All groups share one centre, and each spreads out both ways along 11 directions, with some noise.
In the rows, 128 means zero.
Some rows, each with its group after it:
[128  81  92 112 152 108 143 147  90  51 119 147  92 168 155 129 133 118
 156 132 125 144] : Q512
[122 187 138  83 121 112 118  98 143 162 136 108 141 125 165 141 115 164
 142 125 109 139] : Q873
[137 165 140 100 162 146 120 101 139 159 168  99 125  78 179  69 176 116
 154 113  93 131] : Q129
[137 116 116 143 154 170  75 137 129 126 120 142  83 127 120 132 134  83
 150 139 130 132] : Q512
[161 159 142  84 163 193 134  88 165 156 132 159  97 119 205 128 165 152
  68 155  73 150] : Q512
[ 87  59  95 109  76  68 158  93 140  82 151 160 148 162 190 176 154 155
  83 129 146 178] : Q144
[121  77 134 116 106 109 149 117 136 129 130 117 158 132 130 131 140 127
 165 121 124 122] : Q955
[128 149 162 130 143  89 131 119 113  79  82  88 103 155 151 130 156 111
 153 116 123 127] : Q512
[ 98 132 165 178  96 146 100  87 159 158 118 107 141 107  95 156 152  92
 142 126 182 136] : Q955
[119 115 130 160 134 150 109 171 102 158 135 150 158 117 104 158 141 135
 181  98 165  67] : Q873
[123 111 128 103 103 145  97 118 113 102 110 160  74 140 173 159  96 109
 122 124 133 153] : Q129
[141 137 136 109 104 110  65 154 129 164 144 144 129  92 130 149 191 131
 110 116 104  61] : Q512
[136 112  66 106 171 101 116 147 105  91 165 130 105 125 163  83 145 103
 147 112 102 144] : Q144
[119 182 119  96 111 179  56  56 171 134 107 121  85 103 145 150 137 102
 109  99 152 164] : Q585
[120  59 187 128  75 130 173 118 112 113 126 135 111 108 158 108 153  95
 149 142 130 118] : Q129
[140  74  77 115 150 172 114 140 119 111 131 116 153 162 121 140  67 116
 137  72 133 156] : Q873
[100 119 113  97  69  62 116  80 157 120 117 114 144 141 117 158 131 133
 152 124 146 151] : Q585
[ 78 163 134  79  87  87 138 108  80  99 173 106 125 100 146  96  97 169
 154 117 136 146] : Q648
[135  93 166 113  85  84 131 119 157 176 134  96 145 147 145 124  93 113
 142 173  66 148] : Q144
[114 151 163 154 161 121 144 123 107  95 101 121 134 130 156 161 208 142
 153  90 164  98] : Q144
[158  98 142 123 113 169 136 150 119 117 104 157  95 122 123 115 118 110
 105 138 118 109] : Q955
[111 124 121 113 152 159 163  77 139  76  89 101 125 150 193 130 106  98
 162  37 174 176] : Q648
[101 192 142  95 106  92 130  99 136 149 145 147 113 106 179 139 142 166
 118 149 119 137] : Q873
[148 153  86  92 130  80  92 152 134 127 109 157  93 133 164 143 134 118
 151 113 102 103] : Q512
[152 124  92  96 142  83 142 125 179 150 132 150 145 154 191 151 155 143
 109 140  84 142] : Q585
[125 144 134  54 116 156 104  98 122 134 112 129 110 141 175 161  98 156
 173 108 114 137] : Q955
[133 126  79  87 149 130 169 150  84  68 121 132 144 137 116 108 101 164
 155  66 155 110] : Q585
[125 125 121 135 102 120 103 122 148 134 132 103 162  98 110 125 162 105
 112  63 154 107] : Q648
[138  88 133 129 155 173 144 157  88 110 135 126 150 134 139 128 140 140
 130  94 127 102] : Q144
[133  85 125  71  85 118 121  67 179 155 141 125 122 115 104 101 148 118
 165 197  91 155] : Q648
[126  79 134 126 102 165  97  52 189 135 123 104 137 133 134 150 171  83
 120 118 136 180] : Q873
[121  97 186 201 139 149 108 110 168 167 106 101 158 151 159 182 179  75
 115 107 140 136] : Q873
[163 167 179 107 166 163 155 125 131 127  72 111  83 162 186 124  83 123
 127 141  79 149] : Q144
[143 164 122 118 164  88 185 139 126 101 105  94 145 136 158  93 117 127
 147  71 124 128] : Q129
[ 88 131 110  96  83  74 115  77 138 100 137 116 125 120 151 138 146 119
 156 102 153 158] : Q144
[108 189  78 154 153  54 136 125 152 129 152 133 122 100 157  94 152  90
 170 101 156 138] : Q955
[119  90 107 113 109 117 124 135 136 173 177 128 191 105 164 132 155 141
 152  84 124 109] : Q129
[160  98  91 101 147 112 144 154 154 154 100 186 126 154 179 166 131 129
 172 124 109 106] : Q955
[105 118 163 120  96 169 137  98 104 100 135 130 132  92 139 129 174 142
 108  92 166 120] : Q585
[129 139 166 108  99 189 148  71 149 135 122 152  75  76 140  92 129 100
 143 164 140 150] : Q585
[129 103 143 157  63  77 195 114 187 150  82 195 140 131 133 167 142 123
 113 148 169 116] : Q144
[129  93 149 138 106  70 134 141 130 123 119  92 179 154 132 150 150 132
 115 105 110 108] : Q873
[149 118  92 137 151 128 121 131 176 172 147 177 116 105 143 117 161 101
 141 160 112 126] : Q129
[124 179  61 152 154 135 170 111 176 146 123 244  83 115 188 150 106 124
 123 144 184 166] : Q955
[141 135 118 152 130  69 185 107 188 154  97 135 131 122 104  98 152  88
 186 163 137 128] : Q129
[139 154  90  96  69  50 102 150 163 161  92 178 123 134 182 189  93 125
 114  76 128 104] : Q512
[153  97  54  68 125 123 155 114 152 119 136 151 120 118 125  79 100 119
 164 123 116 146] : Q873
[141 138 155  97 134 140 175 105 138 139 100 122 133 108 113  97 148 136
 206 131 130  99] : Q585
[111 141 164 111 149 143 126  96 118 113 115 103 146 151 176 168 164 159
 139 105 130 138] : Q512
[127 127 138  76 134 167  78 108 118 142 150 127  97 114 234 140 138 107
 153  90 100 143] : Q129
[105 112  98 118 126 143 164 124 107 100 160 185 118 121 176 133 122 161
  98 128 151 156] : Q873
[109 126 125 166 126 185  71 124 122 139 140 110 114 101 112 124  97  66
 144  86 168 147] : Q873
[133  96  77  97 139 163 150  97 152 123 140 149 129 145 176 127  89 124
 126 108 124 188] : Q648
[116 180 110 110 112 104 102 103 137 108  92 146  41 112 129 114  94  80
 213 146 152 145] : Q129
[137 130 126 165 183 169 114 182  73  83 140 131 109 137 158 129 131 119
  64  91 126 121] : Q955
[166  93  86 131 168 160  91 174 123 138 149 153 113 142 151 124 129 109
  93 124  84 125] : Q955
[119 136 121  95 112 127 104 178  62 131 160 148 134 112  80 125 107 191
 154 146 127  75] : Q648
[114 103 131  82 112 139 121 100 131 134 150 123 149 145 204 165 133 156
 116 103 107 156] : Q129
[139 101 127 106 111 124 120 125 153 157 119 137 124 130 201 140 114  90
 172  89 117 135] : Q129
[130 109 111 115 130  96 159 116 138  90 115 121 122 165 167 132 113 127
  86 128 110 171] : Q955
[123 161 168 129 123  93 140 115 128 113 146  63 147 115 188  97 159 112
  51  74 102 148] : Q648
[ 96 167 146 153 103 106 106  91 144 128 115 136  98 104 137 151 153  95
 165 119 179 134] : Q144
[114 149 131 104 138  99 105 125 118 139 140  89 158 142 157 147 122 152
 151 102 107 130] : Q585
[130 112 134 150 155 120 171 132 141 121  95 176  99 160 195 155 140 111
 159 152 131 140] : Q648
[ 98 106 123 107 118  89 185  95 135 108 126 139 144 153 189 149 131 144
 173 126 140 161] : Q648
[117 112 138  44  26 144  38 144  77 118 158 174  94  84 173 179 149 173
  43  90 108  85] : Q512
[163 164 102 108 174  89 138 137 155 121  90 127 106 147 191 122 155 110
 131  96  98 120] : Q585
[102 157 134 120 114 129 144 136  83  73 117 140 129 147 158 171 104 185
  57  86 164 134] : Q955
[132 147  73  96 111 125  93 127 136 143 178 131 157  84 130 109 142 144
 100  78 130 117] : Q585
[124 114 134 132 129 120 171 124 113  84 134 118 134 126 184 113 144 119
  83  80 136 146] : Q648
[ 95 159 108 105  82 107  89 113  96  81 152 167  64  97 150 131 128 136
  87 137 148 152] : Q873
[101 170  97 128 172 148 123  93 147 156 137  99 159 148 205 156  58 113
 197  43 165 189] : Q648
[137 125 131 156 168 155 135 155 100 113 124 152  98 120 151 112 138  98
 138 119 133 112] : Q144
[125 125 157  88 118 133  87  72 145  99 105  83 110 141 163 153 193 122
 112 109 108 146] : Q144
[144 118 120 129 151 103 152 166  98  90 105 124 119 148 149 114 112 113
 136  86 125 112] : Q955
[134 101 130 108 145 195  82  69 164 125  91 113 116 170 163 184 133 106
 143 107 133 182] : Q873
[113 183 133 116 126  88 156 116 139 150 145 163 111 119 194 136 140 156
 113 152 123 138] : Q873
[ 89 136 137 117  84 129 174  96  99  79 143 139 113  81 159  95 130 119
 144  72 192 139] : Q585
[131 157  96  95 172 102 161 143 112 107 122 132 148 171 189 148 101 176
 141  86 115 139] : Q512
[100 127 165 120  96  32 190 126  90  45 107  88 146 124 171 115 213 138
 121  59 147  94] : Q585
[121  85 114  90  94  78 167  90 144  98 124 158 108 118 165 106 173 111
 174 142 129 135] : Q512
[108 124 145 104  74  83 160  66 165 106 111 139 106 116 173 135 167 119
 126 133 147 155] : Q585
[112 122  74 126 102  78 123 133 135 100 109 163 140 170 104 185  96 160
 107 122 166 138] : Q129
[125 135 136 124  69  67 191 126 149 149 131 172 143 106 124 124 136 168
  81 161 134 112] : Q144
[131 123 101 154 153 148 132 138 139 143 136 162 138 130 120 136 130 128
 126 134 147 126] : Q129
[110 134 129  97 143 168 123 109 107 119 171 161 123 115 197 149 170 177
  88 126 120 141] : Q955
[137 149  86 139 140 114 112 146 146 136  90 144 127 123 118 139 113  92
 191  61 172  98] : Q648
[147 131 103  75  77 132 168 127 132 137 138 152 122  96 109  78  52 152
  94 130 114 135] : Q144
[ 76 135 188 160 114 101 120 127 102 139 111 179  96 144 165 211 171 147
 190 190 162 103] : Q648
[127  94 141 147  89 111 147 104 163 141 118 145 126 107 132 126 168  97
 130 137 141 124] : Q512
[128 180 180  89 104 152  73 115 128 164 139 110 145 109 172 171 172 176
  58 101  98  99] : Q512

New rows. What belongs after each?
[149 170  80 115 118 114  91 115 178 157 108 113 136 134 105 135  58 114
 115  96 129 152] : Q129
[169 112 128 117 128 133  85 133 166 148  67 125 134 148  80 163 181 115
 154 119 118  72] : Q648
[121 124 130  98 121 129 150  91 146 127 121 144 120 138 171 148 133 136
 151 132 128 153] : Q955
[151 121 124  94 134 138 115 107 140 103 104 121  74 143 170 109 111  86
 131 128  94 162] : Q144
[130 160 128 113 111  78 121 120 138 101  98 105  98 134 140 121 126 107
 102 116 113 139] : Q955
[107  79 154 153  95 109 126  92 153 130 133  89 168 153 118 159 163 117
 102 131 134 152] : Q955
[144 121 105  98 157 176 143 121 129 141 143 179 104 102 179 111 151 128
 155 134 118 124] : Q512
[113 128 122 128 108 103 117 100 147 115 104 123 161 178 122 203 129 170
  80 120 149 150] : Q129
[135 141 148 131 144 121 146 160 113 133 113 167 123 143 167 168 150 158
 118 138 121 100] : Q873
[134 128 138 126 119 145 102 122 129 136 120 106 107 108 110  99 110  85
 162 117 123 131] : Q955
[109 124 150 136  84 105 115 130 106 104 116 118 126 113  92 139 136 115
 141 110 163 102] : Q129
[130 107 139 154  76 157  63 148 123 140 140 140 104  90  88 131 128  89
  79 135 131 109] : Q512
[113 165 113  87 143  94 146 108 123 111 112 100 140 148 188 136  98 141
 190  61 140 149] : Q129
[112 174 132 114 141 149 141 115 127 141 115 189 110 115 188 170 140 153
 172 106 170 115] : Q955
[115 115 162 127 122 139 113 115 116 112 137 129 125 125 158 155 187 143
 110 130 126 120] : Q129
[117  83 115  89 121  62  65  84 143  76 134  54 100 143 173 108 197  58
 177 113  87 170] : Q144
[117 151 148  92 105 153 107 101 112 140 167 100 110  70 142  72 120 110
 163 114 119 141] : Q129
[131 145 144 121 151 106 110 118 131 118 119 103  93 138 173 115 147  92
 153 135  98 147] : Q144
[138  54 104  72  98  81 170  90 173 113 114 146 178 158 136 161 201 167
 143 137 116 119] : Q873
[126 118  83 123 111 101  93 129 146 155 161 131 141  97 112 107 143  99
 162 120 124 115] : Q144
[123  86 152 121 146 145 154 103 132 122 113 120 146 160 174 157 151 129
 170 117 129 146] : Q955
[151 156 177 126 118 208 189 117 137 144  81 191 118 143 156 178  94 190
  40 144 141 133] : Q144
[154 105 159 126 160 165 168 125 139 124  81 133 101 158 227 136 109  82
 152  94 107 149] : Q129
[131  88 125 110 114 149 111 117 129 120 146 166 108 136 173 162 163 145
  60 155 105 149] : Q129
[118 100 167 116 107 121 111 120 109  99 102  81 152 145 117 155 157 130
 144  86 134 107] : Q873
[116 166 128 115 141  87 108 123 127 120 122 102 120 136 192 139 131 117
 138  87 121 147] : Q585
[125 157 133 132 138 125 140 151 121 167 142 146 146 120 157 138 117 156
 140 125 126 110] : Q873
[102  83 132 152  85 100 100 117 126 101 135 115 140 129 124 159 158 104
 100 101 156 135] : Q873
[123 123 141 153 100 105 135 110 152 125 114 112 121 126 112 119 119  91
 113 134 141 146] : Q512
[ 94  92 104 111  84 115  78 102 123 104 132  86 161 123  89 148 127 105
 178  63 174 134] : Q873
[146  76  81 147 146 140 108 191  88 106 174 128 145 133 116 110 108 125
  57 100 101 121] : Q955
[119  87  91 151  91 134  97 129 134 128 141 158  91  91  82  96 102  60
 173 138 162 132] : Q512
[104 119 110 126 112 172 123  97 136 127 131 151 160 104 118 162 150 143
 158  61 201 117] : Q585
[121 127 168 119 140 122 173 112 122 126 150  76 184 114 152  99 172 157
 121  94 116 123] : Q129
[129 164 125 102 145 131  90 121 125 133 124 117 113 119 146 131 143 129
 149 115 114 128] : Q512
[127 107  90 139 126 129 159 153 124 141 150 158 155 110 129 113  95 129
 142 101 152 122] : Q512
[ 99  87 138 118  52  63 199  72 153  70  83 162  92 135 140 131 133 103
 157 151 176 163] : Q585
[150  75  92 154 140  95 139 168 144 136 127 170 129 157 137 149 128 112
 109 156 105 126] : Q585
[130 102 103  68 113 122 120 154  88  97 146 179 105 109 180 137 159 157
 130 105 114  93] : Q512
[122 150 123  84  99 118 146  74 142  83 111 128  54 109 166  82 107  93
 135 133 122 184] : Q648
[125 162 142  81 146 138 122 106 122 149 157 102 149 116 186 123 143 172
 134 110  95 136] : Q585
[ 95  88 156 170 118  72 141 177  80 125 170 114 161 135 160 131 132 126
 137 119 125 110] : Q585
[158 127 150 134 133 115 135 141 151 137 100 102 134 132 164 124 148  97
  94  79  99 114] : Q129
[114 215 191  85 107 140  96 100  91  86  85 119  73 127 179 169 149 173
  81  99 134 119] : Q955
[131 115 176 130  95 147 131 127 106  97 121 121  92  96 114  97 138 103
 105 133 131 118] : Q129
[149  65 119 128 126 118 154 144 129 109 118 142 134 159 146 141 130 124
 103 130 107 133] : Q955
[140  74 154 142 103 160 121 137 132 149 125 132 140 120 111 138 142 104
 120 125 127 110] : Q144
[ 85 119 189 112  90 178 121  79 106 130 146  97 159  96 117 144 160 164
 150 111 164 122] : Q585
[116 173 118  76  71  74 100 112 150 157 117 162 144 110 143 185 147 176
 130 106 141  92] : Q955
[114 108 128 137 120 134 131 157 111 166 183 141 177 118 124 137 120 171
 114 140 122 113] : Q144
[102  70 126  85  71 128 121  98 130 152 194 147 139  83 158 109 143 132
 163 146 118 137] : Q129
[125 135 130 104  98  69 160 123 124 108 142 112 139 108 126  88 151 138
 114 121 114 116] : Q512
[104  91  83 117 117 103 150 103 127  64 126 163 110 159 185 159 122 125
 106 102 158 179] : Q873
[164  82 141 152 160 106 170 170 127 129 109 147 127 160 149 132 163 125
 119 163  86 101] : Q585
[127 120 176 156 136 164 119 148 107 140 148  93 146 124 140 129 118 125
  85 112 115 124] : Q873
[118 130  83 113 137 173 124 156  73  85 148 133  98 118 132  92  47 122
 146  80 155 145] : Q873
[105  93 116 150  98  99 150 111 161 167 151 132 212 132  81 153 144 158
 143 134 165 123] : Q129
[137  59 122 104 101  98 155  82 169  92  90 138 131 139 128 142 215 104
 157 129 137 122] : Q873
[124 136 167 129 116 105 157 131 119 135 152  91 148 117 157 104 136 142
  88 124  97 128] : Q873
[142 160 146  67 164 154 156 104 119  80  71 100 113 166 188 140 121 156
 136  78 115 143] : Q144
[136 101 112  94 116 113 117 143 112 125 160 123 138 115 129 101 137 131
 124 114 100 116] : Q955
[130 148 118 172 190 154 135 136 138 149 109 121 151 159 136 147 102 114
 165 106 151 141] : Q512
[128  73 122 119  94 114 162 124 130 108 125 143 129 133 149 124 113 119
 119 120 132 142] : Q144
[120 127 173 147 135 169 112 156  78 118 138 139 103 116 134 132 143 135
 103 140 128 104] : Q648
[139 118 105  68 138 132 135  95 148 135 124 131 109 140 184 114 115 119
 194 133  95 157] : Q955
[164  81  76 135 146 172 145 147 144 113 112 198 112 138 110 134 137 120
  93 132 136 119] : Q585
[183  98  95 100 148 165 151 126 154 103 108 173 107 128 121 115 175 138
  58 141 102 114] : Q585
[120 141 140 138 131 134 130 114 122  98 100 110 114 152 148 148 107 120
 112 102 144 156] : Q955
[117  84 122 108  62 139 131  78 175 150 127 193 106  93 166 147 155  93
 157 131 158 137] : Q512
[119  92 151 126 105 183 110 139  91 119 144 123 129 109 141 134  96 120
 110  85 138 127] : Q129
[104 134 152  79  65  96 152 107  98  85 126 121 110 109 169 120 117 142
 109  92 135 139] : Q512
[110  98  98 152 125 113 147  80 193 142 119 135 167 145 191 166 146  87
 148  60 173 175] : Q648
[131 113 100  71  59 112 146 100 156 143 156 181 119  90 168 116 123 137
  85 127 119 142] : Q512
[120 109 152 170 115 157 169  99 160 148 126 133 135 106 122 108 135  91
 129 134 155 146] : Q512
[118 139  67  86 112  90  93  94 143  91 166 136  98 101 151  99 164 118
 108 123 122 154] : Q144
[104  73  99 110 104  57  86  92 142  75 152 103  95 133 174 119 199  70
 141 127 110 167] : Q144
[118  89 119 124  98 144 111 127  97  67 132 173  81 116 132 142 165 121
  84 136 153 126] : Q873
[122 184 126 137 181  99 168  96 145 115 107 160  54 100 140  78 185  92
 240 191 144 133] : Q129
[141 164 143  96 118  96 153  37 220 147  71 111  85 155 168 126 113  91
 159 175  99 201] : Q129
[113 126 129  94 129 116 149 126 103 116 132  96 168 139 149 134 109 158
 175  82 132 120] : Q144
[153  46  94 119 124 110 139 179 121 132 131 150 162 153 127 140 123 132
 131 112 105  97] : Q955
[138 148 173 137 163 144  92 137 144 203  85  48 208 155 105 166 117 118
 252  61 133  79] : Q873
[110 138 154 128 122 163 112 135  81  93 148 107 116 109 126 114 123 139
  83 104 141 129] : Q955
[133 129  87  91 130 127 161 105 151 136 145 164 136 120 187 127 136 152
 120 111 125 146] : Q585
[123 161 110  90 106 106 107 117 141 162 153 116 154 105 117 117 120 158
 142 120 120 120] : Q144
[145  95 103 133 111 102  70 153 123  87  88 104  95 151  99 138 107  64
 122  94 122 128] : Q873
[122 128 162 107  74 101 143 131 127 161 136 152 150  62 157 128 191 134
 144  83 142  60] : Q512
[146 129 125 111 163 151 111 131 155 173 112 162 153 188 183 222 123 185
  99 148  91 133] : Q873
[127 178 116  76 125 137  88  90 150 141 130 105 143 115 133 145 147 164
 131  99 119 129] : Q144
[148  96 117 128 155 159 193 126 163 183 141 196 144 117 184 127 151 135
 160 155 118 119] : Q585
[119 104  76 143 154 101 154 117 144 113 161 115 136 139 144  92 101  93
 144 113 127 182] : Q955
[163  94 108 154 129  72  89 189 134 139 152 128 129 134 120 121 170 101
  48 153  67  96] : Q585
[131 118 140 161 111 127 112 154 119 133 137 144 123  96 117 123 167 106
  87 115 135  88] : Q648
[128 128 105  90 126 129  83 105 143 131 158 116 131 125 142 134 154 140
 102 128  99 141] : Q144
[118 168  83  86 137 150  91  83 155 126 124 142 124 131 158 165 120 145
 137  93 150 159] : Q144
[136  78 119  91 144 146 108 159  91 125 145  99 158 147 145 131 118 137
 185  86  99 105] : Q955
[146  64  97 146 150 146 143 130 156 127 138 173 120 145 138 136 158 113
 102 172 115 148] : Q512
[123 203 156 170 133 127 124 140 133 172 147 149  83  75 163  94 122  90
 114 150 132 123] : Q873
